There are 3 ways to turn a row about zero (a turn may also mirror it). The second row of each pair is the first, turned, with some noise.
(in the rows, 128 means zero)
Some pairs, each with its turn after it:
[140  82 151 112 101]
[178 146 112 124 155] -> Z898

[119 173 166 165 127]
[107 115 196 119 139] -> Z898

[113  96 151 169  85]
[163 192 144 153 125] -> Z319

[133  88  81 125 129]
[128 108  72 140 141] -> Z656

[149  77 118 113 114]
[163 142  91 151 143] -> Z898

[100 127 135 103 151]
[150 155 121 149 124] -> Z656

[167 170 162 163 100]
[185 134  74 117 116] -> Z319

[163 139  79 105 167]
[ 91  83 128  97  93] -> Z319

[157 138 114 134 166]
[104  94 115 156 131] -> Z898

[141 146 136 159  80]
[112 103 146  82 108] -> Z656

[126  84  89 143 126]
[102 155 164 129  94] -> Z319

[165 113  83  86 107]
[167 121  85 153  89] -> Z898

[144 116  80  89 138]
[152  96  97 165 145] -> Z656

[136 177 175 169  83]
[145 122 218 127 129] -> Z898

[162 121 160 116  91]
[146 113 159  91 156] -> Z656

[117 129 162  88 151]
[137  97 146 117 174] -> Z319

[143 113 105 166 121]
[ 91 104 105 113 133] -> Z656

[133 179 131 132 144]
[121 106  80 119 137] -> Z319

New pairs. What belongs after each?
[144 112  97 113 137]
[135 104 104 149 140] -> Z656

[ 91 120  78 121 178]
[ 67 138  79 114 111] -> Z898

[ 82 116 141  85 145]
[112 108 158 149 173] -> Z319

[146 126  90 116 129]
[128 119  99 149 101] -> Z898

[164 125 147  98 171]
[132  73 103 124 150] -> Z898

[100 160 163  78 104]
[157 114 145  60 110] -> Z898

[135 171 140 135 111]
[147 121  82 137 127] -> Z319

[ 90  99 104  81  84]
[193 128  81 108 113] -> Z656

[133 172 174  91  88]
[177 101 170  85 115] -> Z898

[ 98 125 155 137  87]
[151 164 161 104 132] -> Z898

[ 91 176  95 159 116]
[105 117 127 137  54] -> Z656

[156 150 154 141 141]
[148 129  98  93 136] -> Z319

[101 105 126 147 128]
[113 160 143 137 133] -> Z319

[146 171 177 172 147]
[ 83 144 191 124 125] -> Z656

[176  96 165 174 143]
[ 79 132 143 107 183] -> Z656

[105  77 149 142 103]
[149 170 167 146 139] -> Z319

[156 109 152 125  91]
[177 132 140 142 143] -> Z898

[124 120  93 125 139]
[113 139 102 142 109] -> Z898

[127 141  78 120 131]
[114 129 107 145  85] -> Z898

[151 169 107  77 118]
[151  83 117 118  72] -> Z898

[168 106 105 115 175]
[116 112 114 172 177] -> Z656

[157  85 118 137 144]
[128 128  95 163 156] -> Z898

[140 123  99 128 118]
[121 127 135 132  97] -> Z319

[156 134 134 141 128]
[110 111 143 126 141] -> Z656

[163 153 123 172 166]
[ 67 109 153 147 134] -> Z656

[139 127 164 158  87]
[184 161 115 137 128] -> Z319

[126 133  77 126 153]
[ 77 112 122 120 105] -> Z319

[176 179 152 155 138]
[127  75 180 157 130] -> Z898

[ 91 122 117 132  94]
[135 174 135 114 107] -> Z898

[178 106 110 127 155]
[121 116 150  77  99] -> Z319

[101 144  80 159 113]
[ 97 165 140 145  87] -> Z898

[177 129  86  99  90]
[149  92 143 133  66] -> Z319

[ 88  81 153 138 134]
[126 183  97 106 141] -> Z656

[177  92 154 149 111]
[176 155 151  94 107] -> Z319

[122 163 138 111 167]
[ 98  85 131 101 130] -> Z898

[134  93 128 102 100]
[149 120 172 140 116] -> Z319

[ 97 147 111 106 116]
[155 129 126 135  94] -> Z656

[ 83 163 151 134 149]
[ 90 125 160  86 128] -> Z898

[154 174 163 111 103]
[148 116 191 114 123] -> Z656

[158 128 109 107  89]
[156 104 140 144  89] -> Z319

[129 172 154 157 128]
[114 109 178 127 126] -> Z898

[ 82  78 134  96 152]
[102 129 186 139 170] -> Z319

[ 98 100 150 160 169]
[ 92 182 109 136 139] -> Z656

[128 151 115 172 150]
[ 83 126 155 153 127] -> Z898

[127 123 119 161 113]
[125 158 120 131 109] -> Z319

[113 125 110 175 161]
[ 72 140 108 148 115] -> Z656

[ 77 179 176 158 104]
[116 173 171  89  66] -> Z656

[142  91 110  86 155]
[106  99 175 105 124] -> Z319

[118 103 174 107  93]
[163 150 138  79 145] -> Z656

